The rows come from 5 hidden closed curves, with some noise, and rows from the same curve form a group. Each curve winds through 8 dimensions. The rows are also pushed far along 3 directions, which tell nothing about the answers.
Known rows, each followed by its group:
[ -5 -19 -16  -7  -5 -11   1  21  11  19 -17  19 -27 -25] | z_668
[-19  21  26  -8  -9  -3   1 -11  -7  -9 -17  -3   8  17] | z_753
[  6  -3 -12   8   2   4   5   2  -6  10   5  -1 -11 -10] | z_138
[ -1  -5 -12   0  15  -8  -9   0  -9  -3  -5   9   0  -5] | z_879
[ 2  8 -2  6 -1  8  7 -4  2  8 24 -8  2  2] | z_347
[-1  4 -3  0 -2 10 -3 -4  0 -8  3  1  6  8] | z_753
[-18  -3  13   0  -6 -12 -11  13 -10   8 -26  16 -15  -6] | z_753
[ -6  12   2   6 -10   8  16 -17 -13  -8  14  -8   8   7] | z_138
[ 12   9 -17   4  18   2   2 -12  -4  -7  19 -33  13   7] | z_753
[ -6  17  17  -8  -9   9 -11  -6  -5  -3 -18  15  10  16] | z_138
[ 11 -14  -3  -6  20  -1 -18  -2   4  -8  -9 -22   5  10] | z_138
[ -4  18  10   9 -23  12  24 -11   0 -10  14  -3   0   4] | z_138
[  9 -11 -15   8  15  -6 -11   7  -8  -4   9  -8   2  -8] | z_668
[-3 -3  6 -8 -9  7  4 -1 -3 -3 -5 13 -6 -5] | z_347
[-14  19  -1   1  -8   5  14 -14   2  -1  17  10   7   5] | z_753
[ -6   3   0   1 -14   6   2  -2   2   9  -3  -7  -7   2] | z_138
[  0  14  11   5   4   6   7 -15   0  -8   3 -15   8  18] | z_668
[ 10  -2   8  -1 -11   9   4  -1  -7   2   1  -4  -2  -3] | z_879
[ -8  -6   0  -9  11 -12  -7   3  -3 -10 -12  -5  -4  -3] | z_668
[ 26  -4 -11  -1  -9  17  16  -9   1  -2  16 -22   1  -4] | z_879
[ 10  -4  -3   4   0   6 -11  -4   0   6 -10  -5  -2   5] | z_753
[ 13   7 -17   8 -12  14  12   2   1  10  15   1  -4  -9] | z_138
[-11  -5   3   5   7  -6  -8  -9  -3  -1   1  -2   5   8] | z_668
[ 10   1  -7  -9  10   2  -5  12  -8  -6   2 -14   6  -1] | z_753
[ -7   4  -3   7 -16  -2  25   0  15  -8   8  11 -11 -11] | z_347
[  9   3   3   3   4   0   0   2  -4 -21  -2  -3   4   1] | z_668
[-7 12  6 -1  2  1 15  1 -1  3 17  5  2 -2] | z_668
[ -8  14  17   5  -5   7  -1 -22 -21 -19   3  -9  14  17] | z_879
[  2 -14 -14   6  -6 -10  19  16  19  -4   5  17 -23 -29] | z_347
[  5 -18 -12   8  -7  -7   8  12   1  -3   6  11 -18 -28] | z_879
[ -7  13  15  -4   6  10  -7  -9 -20   3  -7  -8  10  21] | z_347
[  0   1  -8   4 -11   1  18 -12  14  -7  12 -11  -1  -1] | z_879
[-27  -1  14   3  -3 -17  -7   0   2  -3 -15  16  -3   4] | z_879
[  5   8   0  11  -4  -4   0   0   4  -4  16 -22   7   2] | z_347
[-21   2  -3   0  -2 -17   6   8   9  16  -6  40 -14 -17] | z_138
[  1   7  -4  -7 -10  10   5 -12   1  -3   1   7   8   5] | z_753
[  9   7  -9   4   5   2 -15  14  -2  -2  -1  -4   2  -1] | z_138
[ -5  -3  -6  -3  20  -9 -14  -6  -4  -8 -10 -13   1   6] | z_753
[ 15  -4  -8   4  -3   4  -2   4   6 -10   1 -19  -3  -2] | z_879
[  7   2 -16   7   1  -8   9  10   7  -1   3   6 -11 -18] | z_138
[  9  -3 -10   8  -2   1   7  -1   8  -9   3   4  -7  -9] | z_753
[ 10 -14   1  -4  -1   1  -8   1   5   4 -10   3   5   4] | z_347
[-22   8  17 -11 -13 -15   5   8  12   6 -12  39   0  -4] | z_138
[  1   9   1  -6  -1   4   3   3 -11  -9   4  -7   8   2] | z_753
[-12   0   0  -7   2 -10   3  -1  -2  -8  -6  -5  -4  -1] | z_668
[-14  -6  -7  -2  -5 -10  13  -7   9   2  -2  19 -11 -12] | z_879
[-10   4   2   7   3  -3  -7  -3   1   5   6  -2   9  11] | z_879
[  5  -2 -13   7   1  -2   5  18  13   6   1  -7 -15 -10] | z_347
[  9  -6   0  -6 -12   3   3   3   3   2  -7  -4  -1  -1] | z_879
[ 24   9  -1   4   8  20  -9 -14 -11  -3   5 -39  20  28] | z_668
[ 10  -2  10  -9  13  11 -10  -7  -7 -10 -17 -14   9  22] | z_347
[ -1   0   0   3  -1  -8 -10  12   3   6 -13  -6  -3   2] | z_347
[-4 -2 -7 11  8 -5  1 -1  3 -5  9  8 -1 -4] | z_668
[-1  1 -3  4 -6 -2  2 12 12 18  7  3 -9 -8] | z_879
[  2  -4  -8   1  10   2  -3  -2  -7   7   7 -21   0   3] | z_347
[ -7 -13  18  -5  13 -15 -11   5  -9  -5 -23  17  -4  -2] | z_347
[  4 -13   0   2  26  -8 -18   6  -6 -17  -8  -5  -2   0] | z_138
[ 15  -5  -3  -7  -1   6  -6   9 -10  -4  -7  -1   4  -3] | z_668
[ 13  12  -5  -2   1  19   3 -22 -12   4  16 -22  23  20] | z_879
[-6 -1  9 -9 -1 -3 -1  4 -7  6  3 -4  5  2] | z_668
[  2  10  -4   7 -13   0  11   4   3   0   3 -15  -3  -1] | z_347
[ 0 -1 -9 10  3 -7 -5  8 -1 -4 -5 -4 -8 -7] | z_668
[ -2  13   3   4   1   9 -10  -4 -17  -7   2  -1   8  10] | z_138
[  3   5   3   8   6  -8 -13  13   1  -4  -5   7   2  -1] | z_347
[ -4  -6  -1  -6  -4  -4  -9  10  -3  13 -15  12  -6  -5] | z_138
[-18   4  20  -6   7 -12  -1   7  -4  -3 -13  16  -4  -1] | z_753
[-8 -1  3 -2 -3  3 -9 -6  4  1 -6 16  5  7] | z_879
[ 2 -3  7 -8 -2  8 -3 -5 -7  7 -6 -1  7  9] | z_753
[ 1  3  3 -5 -9  8  8 -6 10 -5 -2  8  1  4] | z_668
[  0 -21  -6   2   8  -9   7  10   6  -3   0  17 -15 -18] | z_753

New rows, each followed by its group:
[  1   1   3  -5  -7   7   3  -7 -11 -11  -4  -5   2   2] | z_347
[ 10   4   1   4 -13  12   9  -4   6  -3  11  -4  -2  -2] | z_879
[  0   2   0   7 -10   6   3  -2   1  -7  -2 -10  -9   0] | z_138
[ -4  -2   5   1   4  -2   4  -2  -4   1 -15  16  -8  -2] | z_668
[  3 -12  -3   9  17  -2 -10  -5  -1   5   0   4  -4   1] | z_753
[ 15 -16 -12   2  16  -2 -20   3  -6  -7   3 -26   8   4] | z_668
[ -1   9  17   4 -11  12   4 -15 -13 -12  -4  -1   9  17] | z_753
[ -1  -8 -17  -2   5 -14  -6  20  17   7 -11  15 -17 -19] | z_879
[-14   0  10 -11   1  -2  -3  -8   3  -3  -1   4   6   8] | z_668
[ 2  7 -2 -8  1  1  1 -2 -3  5 -8  8 -3 -3] | z_879
[ -3   4   1   0 -10   4   2  13   4  14   3   7 -10  -8] | z_347
[  1   7   7   6 -20   5  23  -5   5   7   7  15  -5  -8] | z_753
[  5   1 -13   4   5   8   3   0   6   7   6   0   0   5] | z_347
[  4 -24  -7  -1   6  -5 -10   7   5   9  -5  -1 -16 -13] | z_879
[ -1  -6  15   6   5   0 -13   0  -3  -5  -1  -7   1   8] | z_879
[  2  22  -5  11 -18   9  20 -10  -1  -3  17  -3   4   0] | z_753
[  3  10   1  11  -6  -3   1   0   2  -4  16 -21   7   2] | z_347
[-4  4  3 -1 10 -3  9  4  0  3 11  6 -1 -5] | z_668
[-22 -11  18 -13   2 -10 -11  10  -1  13 -30  24 -18  -2] | z_347
[ 16  18   2   4  -7  18   6 -21  -3  -3  12 -39  19  24] | z_753
[  5  -3 -10   7   4   4   2   1  -8   8   3  -1 -11  -8] | z_138
[ -5  -2   9   0  -9  -1  14   1   2  -2  -5  28 -10 -10] | z_138
[ 14   0  -1  -2 -15  14  14  -9   0   1  10 -11   0  -3] | z_879
[  0  -5 -13  10 -14  -4  31   4  19   0  27   8 -15 -25] | z_347
[  1  -3   4  -1   3 -10  10   5   9  -7   4   7   1  -7] | z_138
[ 2  8  6  6 -4  4  2 -1  3 -8 22 -9 13  6] | z_668
[  4  -4 -18   4  -7  -9  15   7  16  14   9  -5 -16 -20] | z_753
[-29   1  19   6  -3  -8  -2 -10   1  10 -13  33 -10   4] | z_753
[ 0 -6  3  4 -7  2 -7 -5 -2 -4 -7 13  4  4] | z_668
[ 10  -9 -10   4   0  -7  14  10   2  -4   6   9 -16 -26] | z_879
[ 21 -14 -16   5  13   1   4   0  -8  -3   5 -27  -4  -7] | z_138
[ 8 -9  8 -2 -9 -3  0  2  8 -6 -4 -8 -1 -3] | z_347
[ -7  -7   1   2  -2  -7   8   0  -4   3  -6   0 -13  -9] | z_138
[-20   0  21  -8  -3 -10   3 -10   1  12 -17  24  -5   2] | z_753
[  5   4 -15  -4   1   4  -1  -3   9   5   1  -2   1   1] | z_879
[ -1   6   1   5  -5   4  13 -12  -9 -12  13  -6   9   4] | z_138
[  1  -6  -2   7  15  -5  -2  -8 -10  -8  -2   1   0   0] | z_753
[  5   2 -18  11 -21   7  23  -2  12  -3  14  -9 -14 -13] | z_138
[  6  -3   8   3  -3  11  -1  -3  -5 -10   2  -1  -1   5] | z_138
[-2  2 11  4 -3  0 -7  2  2 -4  9  5  9  6] | z_668
[ 18   5   6  -6   1   8  -7   1  -4 -12  -7 -18  14  12] | z_138
[-11  18  15  -1   3  13   7 -29 -13  -8   5  -5  20  30] | z_347
[-1 -5  8 11 -6  1  3  0  4 -1 11 -7 -4 -1] | z_879
[ 21  -4 -22   8   5  11   2   0   0   1  17  -8  10   0] | z_347
[  8   1 -20  12 -31   2  27  17  16  10  22   1 -20 -30] | z_879
[ 24 -14  -7   0  -4  10   8  -5   6   8  19 -18  10  -1] | z_347
[ -7   9   3 -10  -1   2  14 -23   5  -3   6  -3  11  10] | z_753
[ -4   6   8   6   1   0   8 -11  -8 -12   8  -1  -1  -2] | z_879
[  8   3 -21   3 -14   1  32   3  17  10  20   5 -16 -26] | z_879
[ -3  10  -7   2  -7  -1  20  -5   9   1  11   4  -8 -11] | z_879
[ -3 -10   3  -2  -3   1  -4  -4   5   9  -3  -6  -4   3] | z_879
[ -5   6  13  -3   4  -3 -17  10   1   9 -15   5   1   8] | z_879
[ -5  -6   4  -7   1   2  -7 -13  -7  -8  -9  -1   4   9] | z_347
[ -9  -2   3  -1  -2  -5 -13  -1  -5  -3  -3  -8   5   6] | z_668
[-18  30  17   2 -11  19   3 -25 -10 -12  10  -8  21  33] | z_753
[ 36 -13 -27  13   7  16  -5  -6  -2   2  11 -25   3   0] | z_753
[-13   6   3   8  -7   6  12 -17   4  -3  10   0  -3   7] | z_138
[ 10 -10   4   1   2  -1  15  -3   5   1   9 -12  -5  -7] | z_879
[  2  -4 -14   8  -5   5   7  11   7   3  16   0  -9  -9] | z_753
[  3 -14  -5  -2   1  -9   2  23  -1  -2 -10   8 -22 -25] | z_347
[-27  34  17   6 -18   1  11 -15  -6  -5   6  18  14  16] | z_879
[  8  -7  13  -1  12   0   2  -9  -3  -7   0 -13   4   6] | z_879
[ 3 -8 -7 -5 -6  8  0 -9  3 -4  1 -2  1  1] | z_347
[  2   6  14  -8  -2  15   0 -15 -11  -9   0  -2  10  14] | z_347
[  5 -18  -8  -9  15 -15 -18  17   5  -1 -27  16  -4  -7] | z_879
[-10  -2  15   3  -3  -3  -4  -3   1 -11  -6  18   5   6] | z_879
[ 11   0  -4   3  22  11 -20  -1 -13 -11   5 -23  13  18] | z_753
[  4  -2 -13  -1  -3   3  -9   1   7   1  -2   1   3   3] | z_879
[ 10   2  -6  -9  14   2 -20   1   1   1  -7  -1  16  12] | z_138
[-12   8   7   5   0   2  -3  -5 -11   7  -8  10  -7   2] | z_138
[ 22 -18 -12   1 -13   6  13  12   5   9   9  -1 -15 -25] | z_879
[ -9   4  17 -10   7  -7 -12   2 -11   7 -27  28   1   2] | z_138
[ 13 -15  -4   5  10  -4  -9   8 -10 -15  -4   0  -4 -11] | z_879
[-10  -5   1   5  -9   2  17  -8   9   1   5  16 -14  -8] | z_138
[-15   7   6  -5 -12  -3   8   6  -7  -5  -4  16  -3  -7] | z_753
[-11   8  26  -2   6   4  -3 -26 -17  -8  -2  -6  19  26] | z_879
[  8  -2 -18  -2  10  -4  -8   7  10   1  -5  -2  -3  -5] | z_879
[-13   3  11   1  12  -1 -25  -1 -21   1 -18  16   3  12] | z_753
[  2  -2   3   4   4  -3 -10   5   5  15   3  -8   4   5] | z_347
[ 22 -24 -13   5   9   4  -9  -2   0  -8 -10  -8  -5  -4] | z_753
[ 16 -16   2   0  16   9 -20   4  -8 -12  -8  -4  -1   5] | z_138
[-11 -13   1   1   6 -17  -9   5   9  -7 -14   8  -7  -3] | z_879
[-18   8  15  -8  -9  -7  -2   2   0  20 -19  24  -6   0] | z_138
[-3  1  2 -6 -4  0 -8  8  9 10 -2 16  2  0] | z_138
[ -8   3  12  -5   3 -12   7   5  11   3  -6  14  -2  -3] | z_138
[  4 -13   1  -1  -4  -8  -5  13  -4   9   1   5  -5 -16] | z_347
[  6   9  -3   0 -26  15  27 -14  16   4  14  -4   3   3] | z_138
[-3  1  1  4 -5  1  5 -5 -7  8 10 -3  8  5] | z_879
[ 22  -3 -11  -8   7  10  -5  -9 -10   1  -1 -15  12   4] | z_753
[ 16  -6  -5   8   4   1   1   1  -9 -18   7 -10   3  -5] | z_879
[-10   7  -1   0   4  -8  10   4   4   7   9  15  -4 -10] | z_753
[  2   1   4  -1  -2   1   3   3   4  12   2  -6 -10  -6] | z_879
[ -4  12  11   3  -1   7   0 -18 -16   1   8 -14  21  23] | z_879
[ 10  -3 -11   7   8   6   0  -3 -11   4   5  -9  -6  -4] | z_138
[ 13  -3   1  -9  14  -6 -10  11   5  -2  -5   3  13   2] | z_138
[ 18  -6  -6   8   9   9   3  -6   8  -8  12 -19   3   7] | z_753
